There are 10 hidden switches. A switch that is on adds its own fixed numbers to the row, and there is some noise. The rows also spread widely along 13 directions, which tell nothing about the answers.
Known rows, each followed by its switches (1 for on, 0 for off):
[  3 -40   1  39  -3   0  13  16 -51  16  14  -7  29  47  45   6  10 -37
  25 -19  19   3 -23  -3 -13 -41 -10  48 -25 -11 -11  32 -23  -1   7  14
 -41]	1 0 1 1 1 0 1 0 1 1
[  6  30  -9  26  10  22  -8  24  -3  20  20  10  -6   2  16 -25  15 -14
  13  28  20   6  -3  -5  19 -21 -15 -19 -28   4  10   5 -23 -10  -8   2
  -2]	0 1 1 1 0 1 0 1 1 0
[ 10 -10   9  21 -35  24   9  12 -16   1   7 -67  41   5  51  46   2 -26
  20 -17  -2 -27   5 -18  12 -22  -8  32 -55  18  -3  21 -31   0  42  27
 -16]	1 1 1 0 1 0 1 1 0 1
[ -5   1   8  17  -7   5 -20  -3 -37  30   9 -34  52  24  22   1   6 -43
  34 -31  60   9 -23 -22  13 -23 -47  47 -40 -58  17  33 -17  43  17 -25
 -40]	0 1 1 0 0 0 1 0 0 1
[ -3  -6 -10  10  -1  -4   5  25   2  -2   3  21  -1   3   4 -29  -2   6
   5  10  15   1 -11   0  -8 -19  -4   2 -11   8  -5  -7 -15  -3   3  -1
   0]	1 1 1 0 0 1 1 0 1 0
[ 16  27   7   8  12  28 -11   8 -24  -1  21 -21  20  -6   6  -6  40 -37
  10  23  -2  11  -8 -29  22 -34 -10 -11 -36   4  47  13 -17   5  -5 -24
 -11]	1 1 1 0 0 0 1 0 0 0
[-47   5   9  13  29  27 -35  29  33 -34  25  -3 -42  -9  -6 -21  10 -32
   8  -5  22  11   7 -12  27   2 -33  29  13 -10  31  -5 -10   8  14 -19
   3]	0 0 0 0 1 1 0 0 1 0
[-36  44  10  10  22  52 -18  22  62 -28  16  -3 -63 -52  -1 -46  19  22
  -5  37  30 -12   6 -12  38   3   0 -30  10  22  23 -35 -14 -22   0   8
  20]	1 0 0 0 0 0 1 1 1 1
[-33  -8  10  31  13  27 -23  38   9 -23  26   4 -19  22  27  -4   0 -33
   5  -4  -6  -2  10 -12  36 -17   2  23 -10   0  10  14 -13 -16  30  -3
  -2]	0 1 1 0 1 0 0 1 1 1
[ 14   8  21   0 -15  13  10   9  -8   9  10  -8  18 -16  13   3  -7  36
   2   5   2 -10 -15 -40   7 -24 -12 -16  17   9   0  -5  -8  -5  12  25
 -30]	0 0 1 0 1 0 0 0 1 0
[-15  25 -10  13  -1  19   5  16  -7  24  22  23 -32   8   2 -41  26  20
  35   5   5   2 -22 -22   4 -34 -19  -7  10 -10  -6   3 -15  -7  -1  26
  -9]	0 1 1 0 1 0 0 1 0 1
[  0  12  23  -6   4   1 -14  27 -10 -32  18  13   9  -9 -29 -24  18  -5
  -6   5 -32  27   7 -60  35 -47  -2 -14   1   9  39 -11  -7   8  17 -32
   5]	0 1 0 1 0 0 1 1 1 0
[-16  55   5  33 -11  30 -37  36 -14  28   6  -4  28  15  13 -31 -18  13
   4  26  80  -3 -26 -17  16  16 -44 -30   4 -36   4   1 -13   5  10  -8
 -26]	0 1 0 0 1 0 1 1 1 0
[-19  -3 -14   9  -2 -37 -12  28 -11  14  -9  44  -5  28 -22 -41  -6  23
  -4 -13  12  14 -22  12 -15 -12  -7   6 -18 -28 -20  -1  -2  11  -2 -14
  15]	0 0 0 0 0 1 0 1 1 1
[  5  11  -3  -1   7  -2  -5   8   1   2  -4  35  15 -11   6  -6   6  -4
 -21 -11  -3   1   0  -5  -8 -19  -8 -11 -14   1   0   0 -13 -16 -13   5
  -3]	0 1 1 0 0 0 1 1 0 0
[ 14  22 -12  41   9  19 -10   8 -13  27  23  10  23   8  48 -11  -3 -23
   5  19  56  -9 -11   5  15 -10 -32  -8 -10 -11  -2   9 -28 -17   1  23
 -22]	1 1 0 1 0 0 0 1 1 1
[-17 -10  23   7  -9  43  25  -4 -26  -8  22 -40  -6  -6  -5  13  31  28
  27  28   1   7 -48 -28  15 -37 -12  -7 -11   6  26  17   7   3   9  -4
  -5]	0 1 1 0 0 1 0 1 1 1
[ -6   4   6   2   2   1 -16  11 -27 -14  -9   9  50   0 -20  40 -16   7
 -49  16  16   0 -27   7   0  19 -24 -38 -16 -20   9   7  20 -17  10 -19
  18]	0 1 0 0 0 0 0 0 1 1
[-32  -3 -16  28  19  13   7  18 -24  14  13  32  -8  37   1 -15  10  19
  11   4  38   3 -29  21  -9   6 -44 -16  21 -26 -19  12  -1 -27  -3  22
  11]	1 0 1 1 0 0 0 1 1 1
[-23  -3 -11  21   2  14   5  -3 -23  20   8  19  -6  18  17   0  34 -19
   7 -11  14   1 -27  12 -28 -18 -21  12 -14 -16  -4  26 -13 -12 -20  12
 -13]	0 1 0 0 0 0 1 1 0 1
[-34 -10  -2   9 -19 -15  -2  31  -5  27   2  16  12  25   0  -4   4  -5
  -4 -53   3 -11  13 -10 -36  -6 -37  26   1 -17 -35   7 -25  -1  18  33
  -4]	1 1 1 0 0 0 0 0 0 1
[-19  12   3  20   1  13 -17  19   0  -3  11   7   7   3   4  -1   1  -6
  -7   5  35   1 -11  -5   4   2 -27  -6   0 -16   4  -3  -7  -6  18   1
   6]	0 1 0 0 0 0 0 1 1 1
[-13   4  -2  -1  -5 -10   2   9   0  -6  -2  15 -12  -2 -16 -30   6  26
  12   1   4   4 -18 -18  -4 -14  -9  -3   6  -6   3  -8  -3  12   5 -12
   4]	0 0 0 0 0 0 1 0 1 0
[  5  -4   3  20   9   3  -2  23   7   6   7  33 -14  -2  27 -31  10 -23
  -9  -2  12   4  -2 -11 -21 -43  24  24 -20  16 -10 -13 -27 -16  -3  22
 -19]	1 1 1 0 1 0 0 1 0 1
[-25  21   0  21   3  11 -19  51  41  -7  17  23 -30  -4  -1 -40  -5   0
   1   5  22  -2  24 -14  14  -2 -14  -6   6   6 -10 -31 -24 -11  25  15
  18]	0 1 0 1 0 1 0 1 1 1
[-13 -25   1  15  24  19   2  -4  -3 -29  16  21  -3  -4  12  16  22 -32
  -1  -5  21  10 -17  12  -5 -19 -18  19  -4  -4  14   5  -3 -17   0  -1
   5]	0 1 1 0 0 0 1 1 1 1
[  8 -21  15  17  -3  13   9  12   3   4   6   3  26  18  60   7 -35  21
  -7   1  34 -22 -12 -13  -3  -2 -13  11  28   6 -15   1 -15 -19  16  30
 -35]	1 0 0 0 0 1 0 1 0 0
[ -2 -16  22   3  15 -24 -29   8 -31   1  -4  31  51  16   5   0 -25  -8
 -43 -21  22  21 -29  -8   5 -20 -16  11 -12 -35  16  22   7  10 -13 -35
 -32]	0 0 0 0 0 1 0 1 1 0
[  9   1   5  20   3  29  12  -6 -16  -4  18 -11  -8  -4  19 -13  21  -1
  20  46  17   6 -39 -22  15 -38  19  -3 -17  10  29   6  -2   0   5 -15
 -14]	0 1 0 0 0 0 0 0 1 1
[  8   5  14  -5 -33 -31  -8  40  19  -4 -17  -4  16 -24 -39   8   6   6
 -32 -21   8   6  15  -6 -47  -1  -6   0 -40  12 -20 -43 -22  14  25  13
  33]	0 0 0 0 0 1 0 1 1 1

New rows. What belongs after each?
[ 15  14  -7  11  36  32  -3   8  20 -16  25  13 -23 -24  20 -47   6 -22
  41  30  44   9  -8 -25  35 -39 -17  16   4   2  31 -19 -20   1   2  -5
 -22]	0 1 1 1 1 1 1 0 0 0
[ 42  17 -18  20   2  16  11   2 -16   3  23  -2  13 -16  28  -3  28 -27
  27  17  15  -4  -6 -12   2 -41 -19  -2 -20  18   9  -9 -36 -11   6  33
 -11]	1 1 0 1 1 0 1 1 0 1
[  2  25  -8  38  -6  29   8  34  -6  21   9  22 -29  21  23 -41  33   0
  16  48  10   1 -14   0 -17 -25  30 -26 -27  27  -5  -2 -24 -24 -13   6
  -3]	0 1 1 0 0 0 1 1 1 0
[-23 -10   4   7  30  30   5 -23  -4 -22  28  11   9 -18  16  18  -2   3
  -4   0  33  -5 -27  -4  31  -9 -62  -4  42 -19  19  14   4 -25   0  19
 -11]	1 1 0 1 0 0 0 1 1 1
[ -4  -8   8  25  19  44  12 -16 -39  -1  31 -25  13   3  20  43  58 -62
   2   6  12  11 -22   0 -15 -31 -38  13 -21   4  31  31 -19 -18 -14  14
 -14]	1 1 0 1 0 0 0 1 0 1
[ 15 -12  22  14  -7  19  13   9  11 -27  -5 -30   9 -12  29  14  -6 -24
  -3  19   4  -2   2 -34  12 -28  37  20 -43  35  17  -9 -14   0  31 -12
  -3]	0 1 0 1 0 0 0 1 0 0
[ 21  13  18  19  -6  26   8   4  16  -8   4 -13  10 -27  41 -16 -16   3
   4  34  44  -8  -9 -33  22 -28  17   1 -14  24  12 -20 -19  -4  15  -2
 -26]	0 1 0 1 0 0 1 1 1 0
[ -1 -30   8   5  -5 -10  23   9 -18 -17  -2  16   6  -1 -15   0  18 -10
   1  -4  14  24 -25 -11 -39 -37  -8  23 -12  13   3 -11  -9   8   1  -9
   0]	0 1 0 1 0 1 1 1 1 0
[ 75 -15 -18  32  31 -29 -12  13 -37  18  20  51  40  37  54 -19   7 -62
  -6  15  19  14  -9   9 -19 -45  13  21 -30  -4   7   7 -34  -7 -10   3
 -34]	1 0 0 0 0 1 0 0 0 1
[-10  29  -7  30 -12  36  -1  32  -5  32  12   7   0  17  31  -5   0  19
  10  15  27 -22 -13  -2  -7   5 -22 -25   5  -3 -23   4 -18 -33  10  43
  -9]	0 1 1 0 1 0 0 1 0 1
[ -6  -1 -11  -3 -20 -20   8   8 -21  12  10  20   0  -5  -4 -11  23   6
  13 -27 -41   5 -14 -12 -10 -47 -23  12 -13   6  -3  15 -21   7 -16  16
 -14]	0 1 0 0 1 1 1 1 1 0
[ 21  -6  19  19   6  22  12  15 -25  -3  20 -14  27  16  31  13  11  -7
   4   6   0  -2  -4 -32  14 -33  -5  -4  -4  10   8   9 -17 -19  22  20
 -17]	1 0 1 1 0 0 0 1 0 1
[-25  -4  24  14   1  10 -25  27 -31   7  12   3  26  31  26   1  -9 -16
 -18 -25 -25   1  -9 -34  35 -36   3  18 -22 -22  12  39  -1  -7  12 -14
 -31]	0 1 1 0 1 0 0 1 0 1
[ 10  -4 -27   2  -1 -11  28 -11   5  13 -16  41 -14  -4   7   5   6  32
  -4  -1   1 -13 -20  28 -41  -3  -6 -15  -9  12 -33  -4  -7 -30 -19  41
  17]	0 0 1 0 0 0 0 1 0 0
[ 38  28   0  -7  51  24 -23  -3 -14 -22  22  19  42 -34 -13  12  18 -45
 -20  27  28  24  -7 -11  29 -20 -50 -31 -13 -13  57  -4  -5 -12 -18 -26
  -5]	0 1 1 1 0 1 1 0 0 0
[ 39   2 -32   7  17 -30  -7 -10  -1  15  -2  51  37 -11  27  10  -8 -41
 -27 -13  34  -1  -4  40 -34  -8 -34   9 -30  -5 -11   0 -28 -15 -25  23
  -3]	1 1 0 0 0 1 0 1 0 0
[ 14   5  16  33  -1  51   3  20 -20  13  43 -37  11  13  53   6  27 -32
  23  31   7  -8  -5 -28  19 -33 -13   1 -12  24  28  24 -31  -9   7  14
 -38]	1 1 1 0 0 1 0 0 1 0
[ 26 -25 -25  14  -8   4  30 -17 -18   2   3  -6  14   8  47  16  -4   6
  31  12  -6 -16 -31  17  12 -33  11  15 -51  10  -5  24  -7 -10   2  11
   0]	0 1 1 0 0 1 1 1 0 1
[ -9  -9 -19  25  -7   1   8   1 -12   9   8   9  -4  21  29 -25  -2   3
  36   8  27  -2 -30   9   6 -20 -16  20 -13 -11  -2  16 -14  10   0  -5
 -10]	0 1 0 0 0 1 1 1 1 0
[ 12  -6  -1   3  -1 -11   1  -5 -23  10   2  -7  27   6   4 -17   3 -12
  18  -7  25  11 -24 -22   8 -37  -8  27 -37 -22  12   8  -9  26  15 -17
 -14]	1 1 1 0 0 0 0 0 0 1
[-37  13  -4  25  -8  24  -9  25 -13   8  10   7  -8  10  11  -6  14   3
  -3   2   7  -7 -22   6  -3  -7 -17 -10  -9  -7  -5  16  -9 -17  -3  10
  -3]	0 1 0 0 1 0 1 1 1 1
[-51 -42   8  -1   6  -9  11  22  -6 -36   0  24 -25  21 -13   8  15   0
 -10 -40 -68   8   7  -5   5 -25  10  23  -7  14  -3  22   4 -20   2  -9
  23]	0 0 1 1 0 0 1 1 1 0
[-13  40   3  -6 -19   0 -15  24   6  -2   5 -20  -4 -23 -40 -31  12  36
  25  -5  10   5  -8 -28  29 -16 -30 -14 -21 -19  10 -20  -8  26  24  -8
  20]	0 0 1 0 1 0 1 1 1 1
[-13  -5  18  -2   0 -11  -8  18 -22   0  -7  42  29   7  -9 -15 -11  17
 -32 -13   6  15 -24 -22  -5 -26  -4 -11   3 -16   2   7   6  -6  -9 -20
 -17]	0 1 1 0 0 0 1 1 1 0
[  1   3 -10  -6 -11   4  25 -25 -23 -10  13  -4   7 -11 -17  -2  22  35
  41   9   7   7 -42 -22   9 -29 -46 -13  22  -9  17   5   3  13   8   2
   4]	0 1 0 0 0 0 1 1 1 0
[-42  15  23  20 -24  23 -24  43 -12  15  12 -10  24  15   8   1  -8   9
  -5 -31  24  -7  -1 -28   9  -1 -44   0   6 -25 -13  13 -16  -2  24  15
 -23]	0 1 1 0 1 0 1 1 1 1
[-36  -1   5  -1 -21 -21   0  49 -25  19 -10  21  13  29 -29 -37   5  21
  -6 -35 -25   6   3 -35 -10 -31  -4   5 -17 -16 -21   6  -9   6  15  -4
   5]	1 1 1 1 0 0 1 0 0 1
[-18  16   1  30   7  16 -20  37   0   8  22   9  -9  26  29 -46 -12 -11
  15  20   7   4  -1 -23  47 -24   8   3 -18  -4  12  14 -17   2   9 -22
 -13]	0 1 0 1 0 1 0 1 1 0
[-20 -21  11  21  -1   0 -13  24 -21  -1   4   1  30  23  29  -7 -17 -26
   2 -20  25   2 -13 -17   7 -24 -12  38 -10 -17   3  19 -12   8  15 -15
 -36]	1 1 1 0 1 0 1 0 1 0
[ -1   0 -11  -6  11  10  23 -17 -35 -13   9   1   9   1  -4 -12  -2  42
  18  34 -14  -2 -47 -27  46 -30  -5 -25   1  -7  24  17  20  -5  10 -16
   7]	1 1 0 1 0 0 0 0 0 1
[-30   1  17  10  -5  28  11  -1 -40  11   6 -13  19   6 -15  26  27   1
  -6   2  19  15 -38 -12 -13 -14 -41 -12  -8 -15  12  27   7  -7 -12  -5
  -9]	0 1 1 1 0 0 0 1 1 0
[-18  18  -4  13  -9  -4 -31  28 -21  12  28  -1  24  16  18 -29  -2 -16
  16 -27  -6   1   0 -24  41 -30 -47  17  -5 -22  15  29 -27  21   7  -9
 -28]	1 1 0 0 1 1 1 1 1 0
[-31 -14  19  15  26  18  -6   4   3 -18  13  17 -30  -3  16 -25  17  -9
 -17   8   7  10 -24 -11  12 -32  21  18  -6   4  20  11   0 -10 -13 -15
 -14]	1 0 0 0 0 0 0 1 1 1
[-23   3  18  11 -16  38  13 -14 -24  12  10 -39  -2 -13  35 -19  11  25
  12  25  -8 -14 -44 -33  43 -47  28   1 -33   8  25  38   0   4 -13 -16
 -38]	1 1 0 0 0 0 1 0 1 1
[-28   2  14  -7   8  26  -9  -2 -15   5   7   2  12 -16  14  -1 -17  35
 -30  15 -23 -10 -35 -15  55 -23   5 -26 -24 -12  22  42  23 -21 -22 -21
 -18]	0 1 1 0 0 1 0 0 1 1
[-17   1  22  -5 -11  17  22   1 -27   3  12  -3   6  -8 -14 -13  15  50
   2  11  -3   6 -42 -38   8 -41 -10 -21  13   0  10   4   6  -4   4   4
 -12]	1 1 1 0 0 0 0 1 1 1
[ -8  -7 -17  14   7  14  10  14 -21  -4  15  -3   0   2   0   1  24 -22
  22   8   6   5 -19   8  -3 -24 -33   8 -21   7  10  11 -16  -7  -8   6
   1]	1 1 1 1 1 1 1 0 1 0
[ -9  -4  10  12  -2   2 -10  38  18   3  -5   9   4  13  26 -22 -14  -6
 -11 -18   9 -13  22 -20  -9  -5   9  19 -10   8 -15  -7 -27  -8  17  10
 -13]	1 0 1 0 0 0 1 0 0 0
[-52  20 -31  25   6  -2 -16  39  -3  11  14  32 -37  37 -19 -48  29 -20
  36 -19  -6  13  11   7  12  -8 -34   9 -17 -22  -8  16 -19   3   1 -12
  28]	0 1 1 1 0 0 1 1 1 0
[-27  -5  17   0 -16  14   6  32  36  -8  19   8 -40 -20  28 -56 -16  42
  25 -11 -25 -14   5 -50  46 -54  24  24  10  20  -9 -11 -19  -1  18  18
 -25]	0 1 1 0 1 1 1 1 1 1
[  8   6   5   5  -4 -14  -1  40  -3   3   8  53  11  14   6 -32  -9  24
 -22   3 -23   1   6 -29   0 -31  12 -26  16  16 -14 -14 -13 -24   7  11
  -5]	1 1 1 0 0 0 0 1 1 0
[-24  14   5   5  21  20 -15  18   8  11  17  46 -13  -3  24 -17  -4  27
 -34   2 -21 -11  -6   3  22 -10 -11 -34  18   2  -1  23  -1 -43 -37  16
 -19]	0 0 1 0 0 1 0 1 1 0
[-27 -18   0   9  -5   7  23   9  41  -2  10  23 -53   2  34 -37  -6  40
  33 -20   5 -20   3 -22  -6 -19   6  32  39  13 -30 -16 -20 -10  23  47
  -6]	0 0 0 0 0 0 0 1 0 1
[-24  -4  -1   3  -3   4   4  -8  11  -6 -13 -22 -10 -16   0 -14   9  -4
  16 -11  39  -3 -16  -3 -12  -2 -18  33 -23  -8   8  -4 -13  22   7 -10
   0]	1 0 0 0 0 0 1 0 0 0
[-20  37 -11  32  -2  19 -22  20   6  43   5  -2  -9  17  28 -43  17 -36
  31  -9  61   1   0   1  -5  -9 -24  25 -40 -26  -4  12 -36  15  -9  -4
 -20]	0 1 1 0 0 0 1 1 0 0
[-13  -1  13   9   5   2 -11  19 -13  -8  10 -10  10   8 -12  -8  13  -6
  -1  -5   8   9 -10 -20  13 -20 -13   6 -19 -14  16   5  -4  11  19 -16
   5]	1 0 1 0 0 0 0 0 1 1
[ 17   7   4  11  30  14  -7  19  15 -23  10  16  12  -7  20 -20 -28  14
  -8  29  43  -3  -7 -11  33  -4 -14 -15  15  -2  10 -23  -6 -19  23   4
   3]	1 0 0 1 0 1 0 1 0 1
